There are 9 hidden switches. A switch that is on adds its own fixed numbers to the row, and there is some noise. The rows also spread widely along 12 directions, which tell nothing about the answers.
In the rows, 128 means zero.
Some rows, each with its switches (1 for on, 0 for off) after it:
[101 162 113  87 173 145 152 123 139 168 110 119 115 146 144 135 120 139
 113 160 130 151 155 128 138] : 1 1 1 0 0 0 0 1 0
[130 127 113 157 156 153  51 137 161 132  90 178 102 161 129 119 155 100
 129 123 158 135 114 113 130] : 0 0 0 1 0 1 1 1 0
[100 147 109 110 118 125 154 153 121 117 111 113 122  96 144 149 112 150
 118 136 136 144  91 143 121] : 1 1 1 0 0 1 0 0 1
[ 69 177 122  96 163 176 127 165 124 147  60 133 120 124 171 124 128 130
 108 160 138 135 115 132 108] : 1 1 1 0 1 1 0 1 0
[ 87 105 182  84 137 149 171 138  94 134 140 144 158 164 139 158 114 126
  97 140  86 152 157 155 147] : 1 1 1 0 0 1 0 0 1
[106 110 142 152 147 156 145 146 124 118  98 174 122 123 128 128 121 142
 133 187 133 146 146 127 123] : 0 1 1 1 0 1 0 0 0
[151 152  94  93 105 117 127 125 127 170 140 130 100 150 143 129 139 138
  86 103  91 118 130 109 115] : 1 1 1 0 0 1 0 0 0
[ 93 167 138 101 170 170 101 155 131 168  94 148 124 148 202 123 131 126
 106 148 126 139 139 123 104] : 1 1 0 0 0 1 0 0 0
[ 85 125 133  92 136 143 166 150 141 142 154 126 142 166 130 128 115 161
 120 194 105 165 148 139 130] : 1 1 1 0 0 1 1 1 0
[110 153  94  65 113 118 159 128 139 140 146 107 120 151 102 123 147 130
  96 108 108 143 124 125 141] : 1 1 0 1 0 0 0 0 0
[146 113  92 143 158 103 118  89 115 131 180 157  86 166  96 146 118 111
 119 124 108  95 151  97 167] : 1 0 0 1 0 1 0 1 1
[ 97 102  65 110 125 110 133 128 163  93 145 136  86 127 109  66 135 148
 136 144 140 122 139 103 154] : 0 0 1 1 0 0 0 0 0
[115 137 120  90 139 150 134  91 164 174 138 185 159 142 140 128 144 164
 124 177  85 164 184 113 107] : 1 1 0 1 0 1 0 1 0
[128 171 101 118 159 134 133 102 143 185 112 143 122 108 143 164 118 151
 124 167 132 146 139 121 111] : 1 1 1 1 0 0 0 0 0
[159 123 158 147 115 143 101 168  87 179 131 110  99 177 182 163  74 116
 106 122 132 130  93 154  96] : 1 0 1 1 0 0 1 1 0
[ 97 176 128 114 153 134 146 146 130 143 105 132 128 109 188 160 115 138
 105 144 161 140 116 136 134] : 0 0 0 0 0 0 1 1 0
[119 136 118 109  87 148 114 154 154 124  83 136 149 123  99 142 158 138
 126 120 131 180  81 143  97] : 1 1 1 0 0 1 1 0 0
[ 89 136 167 137 119 162 116 207 104 120  63 152 117 135 177 128 123 116
  95 134 140 120  67 145  95] : 1 0 1 1 1 0 1 0 1
[125 103 132 100 114 117 140 137 136 117 150 121 140 158 115 165 119 132
 112 128 137 178 104 167 147] : 1 1 1 1 0 1 0 0 0
[ 78 128 125  67 130 147 148 124 132 136 132 145 141 150 130 103 136 130
 113 130 101 140 160 120 134] : 1 0 0 1 0 0 0 1 0
[ 87 121 127  98 155 154 201  91  98 112 105 156 124 100 107 123 118 147
 131 150 125 127 190 112 150] : 0 0 0 0 1 1 0 1 0
[ 75 131 149 148 182 181 133 150 137 118  64 195 131 153  69 133 160 109
 133 196 125 148 139 112 136] : 1 1 1 1 0 1 1 1 0
[ 76 117 156 113 183 203 120 118 120 172 106 157 132 165 139  80 118 124
 154 192 110 149 207 106 108] : 0 0 0 1 0 0 0 0 0
[146 137 108 155 141 136 110 141 133 150 129  98 121 138 114 167 104 133
 156 157 156 156  95 138 106] : 1 0 1 0 0 0 0 0 0
[ 82 132 126 101 155 153 107 148 144 124 119 133 133 170 116 130 143  99
 114 143 139 148 117 150 155] : 0 1 1 1 1 0 0 0 0
[124 103 108 120  89 114 188 165 117 104 140 108  84 126 116  87 106 163
 122 140 132 138 122 124 119] : 1 1 0 1 0 0 0 0 0
[110 140  90 101 108 127  98 122 167 158 163 155 145 142 144 114 149 147
 122 157  83 137 133 116 109] : 0 0 1 1 0 0 0 0 1
[100 131 109 107 142 157  65 165 134 151 127 101 111 172 169 113 105 112
 131 139 141 142 100 149 112] : 1 1 1 0 1 0 0 0 0

New rows, each followed by its switches (1 for on, 0 for off):
[ 97 112 138 116 137 172 114 137 138 131  87 162 139 140 114 111 142 135
 141 158 121 158 136 122 100] : 1 0 1 1 0 1 0 0 0
[ 83 148 142 103  96 149 115 177 116 133  91 150 143 124 184 139 121 124
  98 130 118 127  86 140  94] : 1 0 1 1 0 0 1 1 0
[116 136 115  64  83 117 150 107 118 149 126 144 140 110 151 150 116 142
  94  91 107 137 123 135 122] : 1 0 1 1 0 0 1 1 0
[105 115 162 125 118 141 113 172 117 122 104 151 125 126 211 125 108 127
 109 114 147 135 109 145 115] : 0 0 0 0 0 0 1 0 1
[109 151 126 121 153 139 150 132 153 128  94 160 136 129 108 152 152 122
 114 145 149 160 131 135 149] : 0 1 0 1 0 0 0 1 0
[127 138 106 107 119 134 115 122 130 176 168 122 122 149 176 124  94 157
 126 159 100 127 135 128  91] : 1 0 0 1 1 0 0 1 1
[102 142 111 147 171 155 114 148 136 138 113 142 118 143 134 142 110 134
 140 198 143 139 122 129 120] : 1 1 1 0 1 1 0 1 0
[115  93 135 112 111 132 130 158 123 136 170 128 114 159 195 101  90 159
 116 158 116 133 145 130 120] : 0 0 1 0 0 1 1 0 0
[118 136 111 122 119 138 140 133 107 132 128 130  99 127 130 113 127 137
 119 119 112 117 132 106 121] : 0 0 0 0 0 1 1 0 1
[108 144 149 146 170 172 127 141  96 153 104 116 125 135 132 165  97 126
 138 180 145 148 113 146 109] : 0 0 1 1 1 1 0 0 1
[ 70 116 162  83 142 166 132 131 117 148 128 186 159 164 153 133 130 127
 103 166  78 145 166 129 129] : 1 1 1 1 0 1 1 0 0
[108 123 104 140  98 139 187 133 107 120 122 125 117  89  73 119 112 161
 148 180 102 137 135 118 106] : 0 1 1 1 0 0 0 0 1
[112 122 142  98 151 170 111 128 148 149  95 128 141 176  86 126 152 110
 135 131 134 180 132 140 123] : 1 0 1 1 0 0 0 0 0
[ 97 133 164 120 136 195  89 145 105 143  58 170 142 162  88 142 162  75
 113 113 110 148 118 134 118] : 0 1 1 1 0 1 1 0 0
[ 97 104 115 123  70 125 159 179 127  90 124 142 117 115 132 108 112 156
 116 153 124 139 100 136 119] : 0 1 1 1 0 1 1 1 0
[ 91 130 134  83 121 146 152 154 146 154 132 108 138 148 163 121  96 171
 121 181 127 179 118 165 105] : 1 1 1 1 1 0 1 1 1
[148 132 123  62  95 119 166  98 141 176 160 139 151 136 173 148 115 170
  96 122  95 158 161 147 112] : 1 1 0 0 1 0 0 1 0
[100 125 115 108 167 161 129 102 134 154 116 167 126 156  87 112 144 122
 137 162  95 134 181 101 136] : 1 1 1 0 0 0 0 0 0
[131 139 124 121 134 117 162 110  93 142 156 175 111 138 137 155 134 119
  82 119  90  87 161  97 153] : 0 0 0 1 0 1 0 0 0
[135 110 139 133 138 149 106 127 139 127  88 183 131 147  92 149 154 109
 120 121 129 155 121 131 129] : 1 1 1 1 0 1 0 0 0
[156 128 115 126 121 125 169 127 150 151 152 120 117 140 131 136 107 184
 132 180 136 166 134 134 100] : 1 0 0 1 1 1 0 1 0
[ 76 187 118  63 168 148 165  86 144 166 104 151 162 127  79 175 161 126
 105 152 103 164 152 123 149] : 1 1 1 1 0 0 1 0 0
[ 99 160 132  86 167 138 117 130 111 123 107 119 139 164  95 190 156  72
  92  79 140 141  93 146 176] : 1 0 1 0 0 1 0 0 0
[ 77 146 100  80 180 135 141 116 124 142 118 155  75 151 158 102 121 123
  86 138 126 102 171 101 179] : 0 1 1 1 0 1 1 1 0
[111 157  91 106 100 130 139 164 122 135 135 106  95 129 157 108 122 140
 106 123 118 118 114 117 119] : 0 1 0 0 0 1 0 1 0
[116 157 108 123 168 111 161 112 157 107 101 175 124 111 104 161 167 137
 108 131 142 135 126 113 163] : 1 0 0 0 0 1 0 1 1
[142 148  81 122 138 138 110 104 173 157 108 175 109 126 131  99 156 159
 136 148 117 134 157  85  98] : 1 0 0 0 0 1 0 1 0
[ 97 152 125 124 172 154 112 129 143 150 116 152 142 152 105 164 133 123
 130 181 130 162 118 132 131] : 1 1 1 1 0 1 1 0 0
[ 86 115 137 120 148 157 101 160 108 127 141 132 118 181 127 126 116  91
 116 146 115 130 127 137 149] : 0 1 1 1 0 1 0 0 0
[124 142 126  93 107 146 143 108  72 169 133 150 105 124 173 124 111 130
  96  96  82  93 168  98 113] : 0 0 0 0 0 1 1 0 0
[117 131 110 108 100 137 107 152 119 136 128 137 114 137 158 111 136 126
 104 110 107 115 119 118 115] : 0 0 1 0 0 1 0 0 0
[112 123 132  82 114 133 140 125 122 136 123 129 146 127 146 149 122 134
 115 108 125 151 126 146 128] : 1 0 1 0 0 0 0 0 0
[145 138 171 105 124 156 157 155 116 166 114 137 136 187 116 148 159 127
  79 128  86 154 136 151 119] : 0 1 1 0 1 1 0 0 1
[130 138 160 108 133 145 144 125 117 149  93 160 148 132 138 177 139 127
  97 119 124 154 122 144 119] : 1 0 1 1 0 1 0 0 0
[102 107 136 123 166 152 124 130 145 145 121 156 123 144 162 106 104 152
 145 176 131 154 170 129 124] : 1 1 0 0 0 0 0 1 1
[110  88 164  94 162 145 127  96  94 146 155 159 131 167 180 148  82 124
 111 130 116 133 176 147 147] : 1 0 0 1 1 1 0 1 1
[153 160 113 127 121 135 131 119 152 165  99 133 143 116 107 174 144 145
 126 142 139 170  98 136  96] : 1 0 1 1 0 0 0 0 0
[ 83 123 106 117 146 127 131 135 122 112 150 170  97 137 167 103 119 133
 105 157 122  90 148 100 148] : 0 0 0 1 1 1 1 0 0
[ 94 158 146  88 154 193  92 159  86 193  98  83 107 185 171 122  97  99
 112 124 117 138 121 141  92] : 1 0 1 1 0 1 0 1 0
[ 68 120 121 106 131 156 128 138 114 124 149 141 161 140 107 137 117 129
 143 180  90 146 139 128 122] : 1 1 1 0 0 1 0 0 0
[133  96 127 114  99 129 116 135 135 150 158 155 129 150 167 124 108 157
 116 149  93 145 134 136 101] : 1 1 1 1 0 1 0 0 1
[100 115 124  95 122 147 136 135  96 155 159 100 130 139 165 137  70 142
 133 159 114 139 139 149 112] : 1 1 1 0 1 0 0 0 0
[ 73  97 132 126 118 158 110 159  89 110 157 142 144 170  94 134 104  92
 136 164  87 113 114 136 127] : 1 1 1 1 1 0 0 0 0
[125 120 110 128 115 126 143 116 125 115 146 154 131 153  44 159 142 114
 124 132 105 143 120 120 148] : 1 1 0 1 0 1 1 1 0
[ 85 147 126  94 144 162 163 135 120 132  83 107 132 109 109 139 123 147
 135 153 136 171 124 142 118] : 1 1 1 0 0 1 0 0 1
[101 162  94 127 156 137 138 128 128 148 130 159 100 133 135 125 121 137
 114 175 116  97 133  93 122] : 1 0 0 1 1 0 1 1 0
[151 110 123 125  78 128 126 126 145 152 118 189 140 125 139 135 133 154
 113 137  92 143 136 127  90] : 1 1 1 1 0 0 0 1 0
[124 116 102 132 132 109  82  97 160 135 153 190 148 121 154 168 117 138
 134 149 131 136 120 122 131] : 1 0 1 1 0 0 1 0 0
[136 142 128 118 168 166  93 130 116 163 111  91 110 186 104 167 117  90
 124 117 152 161 113 161 144] : 0 1 1 0 1 1 0 1 0
[109 144 151  88 132 137 141 134 121 139 123 124 158 150 131 187 135 112
  94 110 139 159 105 167 151] : 0 0 1 0 1 0 1 0 0
[103 154 135  78 117 136 147 148 140 151 143 108 157 146 158 151 134 134
 106 127 123 169 124 157 132] : 0 1 0 0 0 0 0 0 0
[101 120 116 115 111 116 202 150 138 115 170 146 134 136 108 120 124 168
 120 191 100 143 147 118 128] : 1 1 0 1 0 0 0 0 0
[ 49 128 160  85 179 187 126 126 100 160 109 149 144 138 173 112  98 122
 135 170 110 145 177 131 120] : 1 1 0 1 0 0 0 0 1
[114 152 122 119 126 153 120 147 156 159 147 157 150 184 100 130 166 123
 111 167  83 155 140 119 120] : 0 1 0 1 0 1 0 1 0
[ 99 122  89 146 103 136 114 153 115  85  77 169  98  93 111 108 141 115
 121 113 127  95 106 106 131] : 0 1 1 0 0 1 0 1 0
